All groups share one centre, and each spreads out both ways along 11 directions, with some noise.
Known rows, each followed by its group:
[ 20 -12   7  17  28  -5  -3 -16  15   4   2   0  13  -4 -32  18 -27]
lezod
[ 22  32   2  -3 -23 -13 -17   8   0  12   6   0 -29  -9 -15  -2 -23]
lezod
[-16 -13 -24   8 -38 -11   6  24  13  19  -1  13   6 -34 -19 -24 -19]
lezod
[ 24  -3   5  24   6 -13  -7 -18  17   9  24 -10  17   1 -36  12 -21]
ludig
[  0  -4 -23  35   7 -24  -1  -9  59   9 -20  -6  29 -10   1 -23 -12]
Moki
[  1  22  20 -30  26 -23  -8 -14  -2  -3  -6 -34  -4   6 -47  18 -12]
lezod
[  8  13   4  50 -37 -28  29  34  16  12  14  -1 -19 -13  -8   1 -19]
gazu
[-10  21   2 -21  -6  -4 -15  -5 -14   4  -8 -16 -10   7 -31 -18  10]
Moki
[  1  -1 -17  73 -13 -21  -8  -3   7  11  19  10 -11   0 -24  -2  -7]
ludig
[ 39  11  12 -32   1  18  25   9  38  40   0  -9 -15 -35  -6  -3 -36]
ludig
[-10 -15  -4  25  -1  41  14   9  21  13 -34   5  -2  15  -1 -29 -26]
lezod
[ 17 -30  13  -2 -28  23  -5  25 -14 -12  17   7  -9 -21 -40  11 -47]
Moki
[  9 -33  35  19  29  20  -8 -23  21   8  25  15  17  13   4  27 -15]
gazu
[ 15  -9  10  32  -6   8 -24 -18  29   2  27   3  11  12   4  -7   4]
gazu
[ -7   7  -3   5 -23 -27  26  34  13 -20 -32 -14  10  -4 -24 -17 -17]
ludig
[ 16   1  -5   4   4  -6  10  -7  28  30  18 -15   9 -11   9  40 -41]
ludig
[ -8 -27  35  -1  28   6  12  10  24   2 -23  13  -7  -4 -19   8 -30]
Moki
[-14 -15  19 -30  13  -8  24  15  17   6 -26  -9  11  -8 -34  13 -41]
ludig
[ 25  28 -34 -10  24  11  12 -24   5  45 -11  -4   8   0 -28   0 -44]
gazu
[-13   9  -8  11 -33 -15 -42  -7   7 -14  18 -19  21  22  -3 -21  19]
ludig
[ -4  -5   0   7 -11  16  -7  -9  42  30 -11  -5   9  -6 -38 -42 -17]
ludig
[-12 -30   9 -25 -12   8  -5  15  12 -42 -12 -38  13 -15  -6   7   0]
lezod
[ 23  14   4  21  12  -6  68   1  16  30   2 -17  16   4  -6   6 -12]
ludig
[ -6 -28  42  -1  38   6  35  -6  30   6  -3 -14  10   3 -15  32 -23]
Moki
[  4  -3  19 -12 -19  10  13  25   8   0   7  14 -11 -10  21   8 -12]
Moki
[ 19  -6  41 -11  17   4  27   6  26   2  -1   2  14  -2  14   7  -4]
lezod
[-13  18  29 -19 -18 -13 -18  18  -7  15  15   7 -50 -11  11  23  -9]
gazu
[  7 -17  22 -13  11  27  -4   4  -2 -15  -6  -7 -12   0 -16  14 -21]
lezod
[-22  11 -28   8  -1  -7  42  14 -10  11 -33 -23   0  10 -12   1 -26]
ludig
[-19   1  37 -11  25  -1  28 -16  14   9  -2 -39   2  24 -15  12  15]
Moki
[ 18 -10   9 -17  29 -16  25 -23  12   7  14 -16  48  -4 -24  23  -9]
gazu
[ 53  36  -8  36   9  17  11  -6  12  22   0  26 -29   9  14  -8 -26]
lezod
[ 40   7  42 -11   1   0 -19   6  24 -20   7  14 -23 -22   8  -6   6]
gazu
[-27  -8  -5  49  -5 -47 -10  -2   9 -13   5   2  17  17   6  10   8]
ludig
[ -9 -26 -10 -17  -7   5  -9   9 -20   3   8  18  -3 -30 -17   8 -16]
lezod
[ 15 -21  28  41  13  -9   2  13  19 -25 -14  10 -21 -20 -46  -5 -14]
gazu
[-14 -29  12   1  10  -3  14 -13  21  17  22   2  36   1  12  14   7]
lezod
[-30  12   7  19 -12 -35  46  32  -4  17 -12  -6   4  17 -11  15 -32]
ludig
[-20  15   7  18  20 -23  13 -10  14  20  -7 -42 -19   7 -38  31 -23]
Moki
[ -6  -7   4  43   8  -8   0 -15  12  18  13   5  -2  16 -15  10  -5]
gazu
[  4 -30  36  15 -18  19  14  10   5  -8  22  -9   7   6 -31   4  -9]
Moki
[ 21  16  -6   4   6 -17   0   2  21   0  -3  -6 -18 -19  15  22 -16]
gazu
[-27 -34  -3   8  -6  -9  20   1  29  22  -7   4  32 -14 -24 -17  -6]
lezod
[-18 -21  21 -21 -30   1  -2  19 -18 -16  17 -13  -3  -8 -16  13   5]
lezod
[-18   6  14  17 -10 -18   9   1  39  29   8 -18  -6   5  -1  15 -22]
Moki
[ 45 -10  -1 -34  18  22  -7 -17  18 -14   7  -9  27 -14  16  21 -13]
gazu
[ 14  -5  17  -5  -5 -11 -11   5  25  -3  -7   4   0 -20 -36 -19 -15]
ludig
[  4   0   0   5   1 -16  -2   8  17  13   0  -3 -17 -17   0  26 -30]
gazu
[ 30  12  28  -7 -15 -18  17  18   3   0  21 -17 -21 -21 -24  27 -24]
Moki
[ 31  17 -17 -23  -2  -9 -10  14 -38 -19  -1 -10 -28 -32 -27  23 -24]
Moki
[ 20   7  12  18 -20 -10  -8 -13   2 -14  37  -7  21  16   0   3  22]
ludig
[-20   3  13   6 -55 -12  -3  31 -14   2  29  -8 -20  -2  -4  14  -7]
gazu
[ 33   0  19  16  -6 -17   7  -1  13  -2  17   2  21 -12 -37 -12  -4]
Moki
[ 10   5  37 -33  -3 -18 -12   4   7  11  10  14  -2 -21 -43  -7 -16]
lezod
[-19 -17 -14  28   6  21  12   1  -6  11 -12 -10   2  11 -36   1 -24]
gazu
[ 13  27 -20  -8 -12 -19  -4  -8   7   6   1  -7  14   0   1 -21  21]
Moki

New rows, each followed by its group:
[ 21  14 -15  30 -12 -25   1  -5  24   2 -10  12  26  -3 -24 -48  10]
Moki
[ 15 -11  39   4   9  16  33  17  25   0 -13   1  -1  -4  -1   6 -23]
lezod
[ 14  41 -15  30 -19 -15  -4   8   7  12 -10 -30 -35   9 -19  13 -42]
lezod
[ 16   1 -35  23 -12  43  23  -4  14  17 -15 -21  -2  -3  -7 -30  -1]
ludig
[-14 -23  25   8  -2  14   9  -4  18   3  16 -37   4  12 -13  29 -16]
Moki
[ 22 -23   4   3 -16  23  24  19   0  -7   9  14  18  -9  13 -11  -2]
Moki
[ 23  -4  34   5  40 -26  24   1  20   1  -5   8 -11 -20 -15  22 -13]
gazu
[ -6  27 -42   1   7  -1  -4 -10  16  41 -29   3 -34 -27  -1 -23  -4]
ludig
[ -9  14  11  19  -1 -39  22 -10  32  21   7 -11  37  22  -8 -13   6]
ludig
[ 32  -8   4  24 -15  32 -15 -27   2   2  37 -18  19  22 -33 -15   9]
ludig
[  6 -26  42   4  13   0   8  -8  10 -29  11   1  40  19 -14  -6  25]
ludig
[ 34  18 -37  20 -12   5  15  -7  20  14   6 -35   7 -11   1   9 -22]
ludig
[-18 -21  38  -9 -24 -13   1  17   3 -26   7 -11  14  -2 -27 -13  15]
gazu
[  3 -14  10   4   5 -13 -23 -17  -7 -28   7 -15  30  18 -26   8   6]
ludig
[-14   0 -13  -8  10  10  -2  11 -11  14 -21  24 -19  -9  15   6 -23]
Moki
[ 36   5  -5 -30   4  26   8  -2 -24 -32  -9 -36   7 -10 -14  11  -3]
ludig
[ -5  12 -29  21  -3 -19  -3  -9  21  62  17  27   2 -12  -1  -1 -28]
lezod
[  8  23 -13   0 -12 -18 -30  -2  26  14  -7 -18 -16 -13 -27   5 -50]
lezod
[  8  43  30  -2   1 -20  34  19   0  27 -12 -10 -32   6 -35   5 -33]
lezod
[ 24  25   5  15 -29  -4  11  31   4 -16 -16 -20 -33  -9 -26  -7 -27]
lezod
[  0  36  -7  -7  -7 -24  10  -4   2  29   0 -22 -12  -4 -25   8 -18]
Moki
[  2  39   6 -23 -47  -4   1  22   1  -9   1 -28 -19   3  19 -11  14]
lezod
[-18   1   2  -3 -22   3   4   1  -9  19  14  -9  19  18 -25  -7  -6]
gazu
[  1  45   1  -4  -3  -6 -12   3 -17   8 -12 -34 -49  13 -27  27 -38]
lezod
[-32 -37  19 -15  17 -22  25   2  19  10  -7 -13  34 -17 -37   7 -11]
lezod
[ 42  -1   0 -29  13  15  18   1  18  -5 -16 -21   0 -33 -15   4 -30]
ludig
[ 14  11 -30  30  -8   2 -17 -15  19  34  17  -4  -7   2  16  22 -41]
gazu
[ -9 -33  -4   4  -3  -4  -5   7  25   5   6  -9  16 -19  -4  17 -27]
lezod
[ 11   0  -3  -5  28 -16  37 -22  -5  13   4 -20  37   4 -19  22  -3]
gazu
[  3  11  16  -5  -4  22   5  12  29  10 -11  -7 -13   8  17   3 -27]
lezod
[ 37  22 -29  42  13 -20  30  -5  15  26   8  19   4 -20   5   2 -23]
lezod
[ 15   7  34 -40  18 -37 -20 -23  23  16  31 -10  28  -1 -11  37 -24]
ludig
[  6 -18 -10  22   4  38   3   7  23   4 -26  12  -1   0  -3 -31 -24]
lezod
[ -4  13  -3  -8   8  -9  -4  -3   2  31 -11  23   1   0 -15  -9 -17]
Moki
[ -7 -28  37 -33  19   1 -29 -14  -6  -5  23  -1  -1  -2  -7  42 -10]
gazu
[ 11  39   1  28 -25 -41   5   3  11  21  20 -14 -13   6 -35   3 -23]
lezod
[ -4 -29 -15  36  17  -7  -6  -2  14  -4  -3  10 -10 -16  -4  21 -22]
ludig
[  0   0   6  16 -20  -5  -7  16  30  19  -3  41   1  -5  16 -26 -16]
Moki
[-21  -9 -21   2 -19  26 -30   0  -1  20  -1  12  -9   4  -5 -18 -18]
lezod
[ 42  25  20  13  16 -41  24  -3  14  11  21  21  14  -7  10   6  11]
Moki
[ 28  -1  21  12  -9 -24  24  16  28  22  18  24   7 -25 -14  -7 -23]
lezod
[ 26  31   6  30 -15 -34  30   3   4  35  29  29   5  -4 -26 -18   8]
lezod
[  5  16  -5 -15 -21 -14 -10  18 -10 -10  -3  -6 -21 -19   5   9  -5]
ludig
[  9  -3  19 -14  10   0 -10  -3  10  -9  -3 -12   1  -5 -21  15 -21]
lezod
[ 36   7 -18  -9  17  12  14 -11   2  36   3  -5  15 -15 -42  22 -67]
gazu
[-14  28  28   9 -43 -28 -13  -2  23  15  28 -33   0  24 -29  -1   0]
lezod
[  1  24  38 -21 -18   5  11  13  17 -14 -11 -36  -4  19  -6 -19  16]
lezod
[-19  27  20 -11   0 -48 -29  -8  10  28  10  21 -15  -1 -24 -18   7]
ludig
[ 11  21   0  14 -35  17 -29  11  24   9   7 -17 -30  11  18   7 -33]
lezod
[ -2   5 -20  32  -4 -12   7  -5 -34   3  16 -11  -5   6 -31  16  -1]
lezod
[ -6 -60 -10   3   2   1  17  14  39  -3  -2   3  36 -39  15   9 -21]
lezod
[ 18 -13   0  20  10 -29  51  11  -5  18  19  16   3 -30  -9  32 -18]
lezod
[-25 -23  24  16   8 -35 -15   8  28  -3  -5  24   6 -12  -9   2 -12]
ludig
[-10  13 -43 -11 -25 -13 -16  18  -9  -5 -23 -21 -19 -29 -20   0 -24]
lezod
[  9  22  35  -9  10 -11   7   3 -23  -2   2 -12 -26   5 -54  16 -15]
lezod
[ 18  16 -20  19  27 -14  32 -17  -1  35  -2  20  -2  -5  -6   6 -12]
lezod
[  6 -18   8  30  27  -2 -18 -14  21   7  -4   9 -10  -5 -29  17 -34]
gazu
[ 10 -26  26 -20  11  32   2  11  -7 -14  -7  14 -13 -12  -3   9 -20]
lezod
[-23   2  26   8   2 -43 -19  -7  30  13  17  21  12   5  13   3  13]
ludig
[  7   5  -1   1   1  -2  -3  -3 -25  25  10  28  -4  -3 -47  -4 -24]
Moki
[-26 -20  28 -17 -24  -9 -16  -8  40  29  26   4  33   4  -4 -13   3]
lezod
